There are 4 nested groupings, the coarsest first. Each group lies inside one group of the grouping before and may be the whole of it. The rows also spread widely along 12 directions, which tell nothing about the answers.
In the rows, 128 means zero.
Some rows, each with its group in each grouping after it:
[130 124 125 114 151  99 106 127 161 117 113 142 136 181  88 150 117  86
 133  79 145 134 103 135 134 126 154 148 149 117 140 140] -> babol gebu Pifu Vene
[125 120 102 123 168 115 104  85  94 129 140 120 114  89 159 120 142 135
  81 161 119 136 168 162 149  84  72 128 137 143 102  99] -> sud Debel fisun Geno
[146  88 123  73 191 113 122  83 170 125 129 139 109 161  89 121 129 154
 118  97 168 159 134 130 139 150 139 144 144 157 112 120] -> babol faz Vorim kuz
[138 117 116  91 168 129 128  71  74 120 162 117  94 140 133 108 120 142
 108 157 133 125 150 108 103 118 133 146 109 127 137 131] -> sud Debel nafu gar
[144 149 157  88 105 123 130  94 127 104 114 130 124 122  79 132 126 183
 169 122 141 102 172  82 102 161 150 119  38 175 131 149] -> sud falu koz Vin
[ 97 103 122 153 152 114 101 154 157 131  96 136  96 118  66  79 137  92
 119 127 151 145 104 157 172 170 102 110 147 131 111 132] -> sud Debel nafu Gavi
[147 210 160 117  92 157 139 188 130 153 138  86 114 183 148 126 139  85
 157 109 102  61 149 114 132 126 153 111  95 134 120 141] -> sud falu koz Pozo
[181 156 113  68 176  79 136 101 125 161 175 156 118 191 122 106 113  93
  87  79  76 108 122 117 136  98 127 169 141 149 152 102] -> babol faz puded zamuf
[129 151 180 138  89 115 169 133 154 105 119 152 202 134 135 133 100 177
 147 114 121 150  63  97 103 111 114 134 161 118 110 144] -> babol gebu Pifu Silaz
[100 174 177 168  80 141 136 170 119 118  99 136 148 163  89  87 135  85
 163 103  97  90  83  90 112 132 117 119 114 117 123 163] -> babol buk gire Burur
[157  68  93 115 163 138 108  59 134 128 133 101 134 101 103 200 141 203
 138 109 189 162 142 119 164 148 166 132 138 164 160 124] -> babol buk gire pedag
[103 171 166 156  76 133 115  82  51  80 125 118 163  99 144 108 154 183
 125 158 115  87 129  97  70  78  82 120 114 128 127 147] -> babol buk Bef Fiti
[120 156 161  98 137 129 177 197 174 142 155 104 122 191 136  57 112 128
 112 125 132 124  90 112  81 155 157 136 205  73 104 132] -> sud falu Fusuv Pesi
[115 117 123 132 141 154 131 126 133 117 132 107 153 123 210 173 129 143
 110 157 129 163 159 147 116  71 106 123 177 108  78 119] -> babol gebu nid Gogob
[138 144 195 112 110 106 171 122 169  96  98 189 202 166 118 143  75 144
 175  88 105 155  80  77 102 118 118 143 107 138  88 156] -> babol gebu nid Pozi
[ 71  86 116 197 127  91 129 182 163 116  96 165 148  81 107  90  84  72
 112 161 120 191  54 156 131 147 110 120 199  49 106 133] -> sud Debel fisun gova
[ 70 117 139 154 149 124  90 101  97 106 119 133 118 131 150  91 140  80
  96 160 120 152 104 166 136  79  61 124 162 113  86 119] -> babol gebu Dezif kep
[120 164 194 119  60  94 147 100 115  92 136 156 141 123  92  76  65 141
 174 161 134 137  44 102 125 156 142 117  90 119 146 148] -> sud falu gama luda
[129 130 111 176  82 125  81  70  58 124 130 127 119  62 120 161 128 126
 146 159 120 133 119 137 187 112 119 107  81 155 172 123] -> babol faz Kena ludub
[117 136 126 130 116 121 125  82  84 111 149 112 142  93 139 105 151 199
  95 161 128 131 125 118  90  97  94 128 155 133 138 117] -> babol gebu Dezif Peve
[142 157 154  96 102  81 130 126 162  83 131 131 169 142 136 132 103 176
 125 116 170 120 111 131  90 118 140 127 175 105 135 133] -> sud falu gama zuze
[153 168 118  86 119 131 156 132 114 134 171 100  99 150 154 119  95 112
 134 161 119 106 143 114  86 127 182 133 122  93 145 128] -> sud Debel fisun Geno
[100 121 157 148 120 146 128 103  84 108 157  99 120 127 144  98 109 146
 134 181 175 158  63 122 122 134 147 125 162  81 141 144] -> sud falu gama luda
[136 131 131 115 112 102 132 100 114 104 128 143 147  84 146 138 107 156
 124 161 112 139 163 121 114 110 109 119 102 136 115 122] -> sud falu gama zuze
[120  43  97 160 222 141 100  95 124 136 103 132 146 144  60 156 173 153
 108  62 170 165 111  98 158 145 121 161 173 141 139 142] -> babol buk gire Burur
[110 140 114 151  60 109  94 127 129  99 130  95 107  58 142 130 105 134
 133 200 166 135 120 182 142 129 137  76 148 105 144 119] -> sud Debel nafu gar
[160 144  60 173 117 124 124 143  78 181 151 102 119  64  95 140 154 135
 113 133  93 100 141 113 148 143 143 126 122 132 205 119] -> sud Debel fisun Geno
[112 124 140 162 127 145 131 169 164 115 102 127 177 156 150 174 127 121
 142  99 145 151 108 126 116 105 131 131 186  92 103 150] -> babol gebu nid Gogob
[116  86 152  91 146 102 135  45 136  95 144 146 134 120 112  99  88 180
 126 157 165 185  75 124 131 141 126 134 148 133 115 121] -> babol buk gire pedag
[115 164 127 134 125 111 141 173 128 125 117 148 132 134 169 107 107  53
 108 148  59 110 158 135 100  84  95 127 122  94  81 125] -> sud Debel fisun gova
[ 84 101 129 177 143  55  75  99  92  71  92 187 172 109  72 105 119 108
  91 112 138 144  82 119  92 109  84 154 159  76 159 152] -> sud falu gama luda
[178 158 131  87 122 135 163 113 130 138 153 102 157 156 114 141 153 213
 132  86 128  88 151  70  91 127 152 142 134 161 153 132] -> babol buk gire Burur
[143 111 107  95 135 102 161 135 163 164 144 142  81  93  73  68  91 119
 128 162 102 154 120 136 166 193 140 111 107 155 124 107] -> sud Debel nafu gar
[131  93 115 154 127 132 122 101 128 129  87 160 153  75 127 200 117 118
 149 134  92 169 169 119 164 110 106 121  70 165  97 126] -> babol gebu Pifu Silaz
[104 107 146 160 119 142 144 202 200 118  88 118 152 114 113 133 127 145
 150 122 170 159 113 131 130 169 140 101 182  99  87 145] -> sud falu gama zuze
[107 148 155  67 134 135 118 122 179 107 133  98  86 184 125  86 124 122
 132 149 173 131 131 170 121 142 134 107 149 139  82 120] -> babol gebu nid Gogob
[125 127 119 131 144 124  99 137 154 140 137 118 121 151 210 184  95  26
 118 149 114 169 119 206 198  68 120 116 179 111  87  97] -> babol gebu nid Pozi

New rows. What belongs after each?
[116  55 101 163 173 145 114  70  97 144 142 110 129  82 102 135 147 181
 112 145 164 186  86 122 175 148 121 135 169 140 149 121] -> babol buk gire pedag
[124 153 121 172 105 150 140 205 125 147 125  98 143 119 162 140 143  98
 124 138 103 112 146 120 114 112 135 114 163  83 123 137] -> sud falu gama luda
[127 125 146  90 141 178 191 105  90 144 177 106 103 146 175  94 100 133
 139 189  88 149 133  80  93 127 154 136 108 109  95 129] -> babol buk gire pedag
[104 118 144  95 164 128  81 104 139  80 128  95 104 182 167 146 119 108
 116 137 204 138 143 163 113 102 150 131 171  90 100 133] -> sud falu Fusuv Pesi
[129 182 136 113 134  67 139 115  70 107 167 161 149 176 141  64  91  82
  82 130  78  93  78 103  54  77 112 175 159  62 163 135] -> sud Debel fisun gova
[130  98 104 138 131 178 160 133 104 168 153  95  94  69 186 155 104 121
 138 211  92 174 176 117 156 137 156 105 100 119  98 110] -> sud falu Fusuv Pesi
[136 186 120 139  89 159 123 120  64 141 146  83 111 121 149 137 163 131
 130 155  94  77 168 115 116  94 126 117  88 150 150 129] -> babol gebu Pifu Vene
[116 176 181 114  82 144 148 145 126 101 111 122 106 154  89  72 117 132
 177 139 132  87 122  89  91 162 136 105  66 136 108 166] -> sud Debel nafu gar
[126 151 187 125 118 127 128 116 147 107 120 120 146 155  89  87 131 189
 151  98 189 119  57 119 153 150 105 120 145 162 115 148] -> sud Debel nafu gar
[140  74  91 138 156 124 133 107 153 143 117 126 155  63 104 160 154 219
 107 129 141 178 152 127 142 146 106 122 161 167 123 107] -> babol gebu nid Pozi
[132 110 110 142 125 119 143 109  93 120 113 154 142  68 107 130 123 162
 126 149  89 132 171  81  97 129 104 128  77 143 125 141] -> sud Debel nafu gar
[ 64  88 147 167 153 139 111 125 132  79  91 136 160 142 106 114 142 158
 117 126 177 167  93 116  74 126 101 139 192  80  97 160] -> babol gebu nid Gogob
[117 161 159  93 113 145 161 149 160 132 137 114 115 137 188  98 115 117
 125 178  91 140 155 153 120 103  96 101 135 139  46 105] -> babol gebu nid Pozi
[128 168 143 140 142  94  98 118  81 105 137 132 170 158 158 117 152 124
  78  99 120  90 126 124  99  54  74 154 173 103 138 133] -> sud falu gama luda
[ 97 141 106 193  93  91  71 169 113 109  83 141 137  97  85 140 139  64
 120 114 114 101 140 135 113 128 122 117 129  87 166 147] -> sud falu Fusuv Pesi
[150 171 144  90 119 145 143 133 153 130 153  80 139 158 166 130 153 193
 119 127 153 110 141 139 107 109 126 117 178 149 110 115] -> babol gebu nid Pozi
[176 147  96 119 106 116 133 126 141 169 182  89 132 101 167 151 127 170
 107 136 133 136 109 164 190 114 148 114 195 146 162  85] -> babol faz Kena ludub
[ 97 129 197 183 124 142 124  95  96 100  95 156 189 133 113 117 138 149
 152 100 128 140  58  92 149 102  69 137 128 147  90 159] -> babol buk Bef Fiti
[145 171 135  98 179 125 123 153 122 128 143 106 133 213 167 106 162 112
  77  80 126  73 157 122  91  71  98 157 182 114 108 134] -> sud Debel nafu Gavi
[116 145 132  97 129  93  81 102 162 103 119 133 117 152 132 133 118  90
 115 129 146 133 136 192 159  98 101 116 145 147 104 109] -> babol gebu nid Gogob
[111 171 141 116 124 124 115 116  71 118 134 117 111 127 127  75 159 130
  99 151  92  77 179 109  82 106  88 125  87 134 117 132] -> sud falu koz Pozo
[130 121 120  94 191 108 118  66  81 118 154 134 125 189  76  96 145 150
  94  96 140 118 107  88  83 120 135 183 142 125 170 142] -> babol gebu Pifu Vene
[103 150 137 127 111 159 130 174 150 128 143  85  85 156 185 106 124  76
 124 169 131 130 131 162 117 112 146  99 176  82  88 119] -> babol faz puded zamuf
[136 129 157 123  98 113 129  96 142 106 133 143 135 133 109 137  86 144
 165 127 156 155  63 118 147 144 160 121 127 128 146 136] -> babol faz puded zamuf
[194 131 102  97 128  87 131  91 127 140 151 133 150 118  80 175 112 183
 137  90 142 120 129  91 139 154 180 148 108 154 208 129] -> sud falu gama luda
[143 143 108  92 128 119 129  99 120 152 151 108  91 115  98  83 153 147
 104 145 103 105 161 133 145 139 113 115 114 178 135  99] -> babol buk gire Burur
[177 126 127  46 133 120 183  97 180 167 171 117 103 112 133 113  96 167
 139 158 101 154 145 137 173 160 152 112 117 188  96  85] -> babol buk Bef Fiti
[130 105  99 100 180 139 138 137 134 139 144 116 101 157 138 118 138 121
  97 127 117 137 172 116  99 125 144 144 159 105 109 120] -> babol faz Kena ludub
[172 133 106 138 136 155 156 146 136 154 123  99 157 102  99 170 162 221
 147  87 144 108 160  76 122 155 150 131 122 159 149 143] -> sud Debel fisun Geno
[123 126 153  90 163 182 168 132 130 139 125 128  88 199 126 133 104  63
 177 132  96 139 157  82 117 142 172 141  52 134  76 154] -> babol gebu Pifu Vene
[154 145 162  69 153  77 150  96 134 117 136 186 135 188  90  97  70  90
 141  97  99 127 101  91 120 139 139 163  86 136 130 140] -> sud falu gama zuze
[137 140 166  92  89 116 141 121 178 104 128 113 122 124  80 103 105 194
 168 138 190 137  99 123 132 189 166 102 121 144 130 136] -> sud falu gama luda
[154 126 102  60 135 108 183 135 166 156 176 126  92 128 116  70  98 148
 105 162 100 148 139 118  84 169 172 129 154 112 133 102] -> babol faz Vorim kuz
[143 139 165  81 124 120 148  79 152 103 111 157 159 138 102 133 119 199
 153 110 129 135 147  94 113 130 104 131  80 190  93 134] -> babol gebu nid Gogob
[169 112 141 109 125 129 217 139 173 146 122 167 170 100  92 139  73 192
 181 118  95 166 113  50 119 182 161 138  77 151 111 144] -> sud Debel fisun gova
[107 178 158 172  65  98 134 164 128 104  96 149 166  87  82  72 130 158
 138 126 114  97  93 111  95 140  88 110 126 118 131 147] -> sud Debel fisun Geno
[161 138  91 184  86  98 127 152 130 163 108 146 157  49  60 158 121 140
 156 104  98 122 106 112 183 166 135 116  96 156 186 129] -> sud Debel fisun Geno
[107 159 159 117 136 135 105 101 102  93 137 117 145 186 182 135 131 118
 115 131 144 119 119 139  99  62 101 140 161 108 102 137] -> babol gebu nid Gogob
[134 120 126 144  74 101 121 130 157 134 104 146 130  52  87 155  90 127
 172 154 118 154 132 139 184 172 146  89  66 162 135 123] -> sud falu koz Vin
[166 103 105  86 128 114 170 154 204 168 133 126 110  98  84 138  94 157
 151 131 122 162 150 116 157 207 187 112 111 155 127 109] -> sud falu Fusuv Pesi
[181 154 113  95 125 113 142 102 130 148 157 118 132 115 152 159 108 154
 131 132 117 121 143 134 168 112 137 127 108 167 137 106] -> sud Debel fisun gova
[ 79  99 140 150 155 147  88  94 112 119 112 115  95 126 114  92 152  94
 116 153 147 152 110 161 183 122  81 109 139 148  86 119] -> babol buk gire Burur
[118  75 123 150 149 123  94 107 146 119 108 133 134 103 126 191 100 111
 150 132 169 183 119 148 184 136 152 121 126 124 119 131] -> sud falu koz Vin
[118 184 151 103 126 131 117 129 123 128 127 105 103 173 101  76 171 126
 115 112 121  76 146 135 119 118  95 121 113 168 108 127] -> babol gebu Pifu Vene
[118  68 102 175 167 128 121 121 128 136 123 124 149  74 101 128 147 189
 101 127 165 174  98 126 156 146 101 130 191 127 128 129] -> sud Debel nafu gar
[169 119 104 118 144 127 123  86  98 147 158 103 129 113 111 165 135 178
 128 119 156 132 134 104 155 142 163 140 123 148 182 126] -> sud falu gama luda
[124 126 123 143 151 108  78 147 155 140 122 119 128 142 181 171 116  46
 106 120 134 143 129 197 209  82 108 118 176 121  95 102] -> sud falu Fusuv Pesi
[147 146 167 133  98 111 118  79 106 100 137 139 175 112 185 182  87 142
 149 144 141 150  98 135 172  75 116 125 117 138 119 126] -> sud falu gama luda
[134 113 130 111 139 108 117 106 155 114 131 135 107 147  93 142  72  92
 163 127 175 158  75 141 161 162 184 131 126 106 147 139] -> sud Debel fisun Geno
[131 176 134 140  77 149 161 163 136 165 143  97 128 105 109  82 152 175
 137 150 100 111 116 123 136 156 112  99 133 162 128 119] -> babol gebu nid Gogob
[126 138 108 171 120 153  81  90  74 136 131  74 128  90 124 162 197 180
 113 132 161 109 141 145 167 101 100 114 139 172 157 122] -> babol gebu Pifu Vene
[105 111 132 179 178 150  77 116  77 127 118 120 131 148 178 173 140  49
 114 124 134 144 126 149 184  65  93 140 141 107 102 137] -> sud falu gama luda
[150 140 139  99  94  90 174 130 178 130 100 185 176  67 136 135 100 160
 134 137  38 148 181 110 123 106  73 111  77 185  64 103] -> babol gebu Dezif Peve
[169 112 112 117 141  95 124  69 107 137 151 141 135 106  87 144 106 168
 133 116 147 142  91 113 172 146 141 142 115 162 178 128] -> sud Debel nafu gar
[162 142 110 112 165 103 125  78  61 113 154 144 153 167 136 161 110 123
 113  99 116 105 128  78  81  86 152 182 115 101 182 148] -> sud Debel fisun gova
[118  98 159  92 135 111 160 115 180  85 121 154 157 161 125 130  69 138
 152 126 154 173  89 100  77 140 169 140 160  81 101 149] -> babol buk gire pedag
[ 97  84 125 138 138 117 154  98 114 126 138 154 117 100  85  81  93 129
 124 181 112 192  74 106 109 166 137 137 137  96 133 129] -> babol gebu Pifu Silaz
[ 84  41 119 153 182 136 121 134 147 108  84 155 112 112  82 135 103  87
 144 144 152 199 131 111 128 175 148 131 118  85  94 156] -> sud falu gama luda
[119 120 122 111 181 144 166 164 141 135 129 123 115 159 128  87 132 123
 108 129 112 129 154  99  79 138 127 146 145  98  85 136] -> sud Debel fisun gova
[113  64  54 178 112  94  97 137 144 127  91 155 107  40  42 156 118 110
 133 142 121 169 144 126 125 188 167 107 119 102 183 131] -> babol faz puded zamuf
[103 164 156  71 146 143 123 111 114 107 165  80  79 201 155  50 147 121
  96 156 151  93 133 141  76 107 124 129 170 104 102 124] -> babol buk gire pedag
[161 134  84 163 161 120 132 181 124 209 130 127 141 108  90 135 172 109
  98  76  61 103 154 106 177 140 109 141 127 164 154 114] -> sud falu koz Vin
[174 127 121  82 195 112 126 104 136 152 159 116 135 181 123 143 142 150
  99  72 152 121 133 120 159 118 135 162 159 154 142 117] -> sud falu gama luda
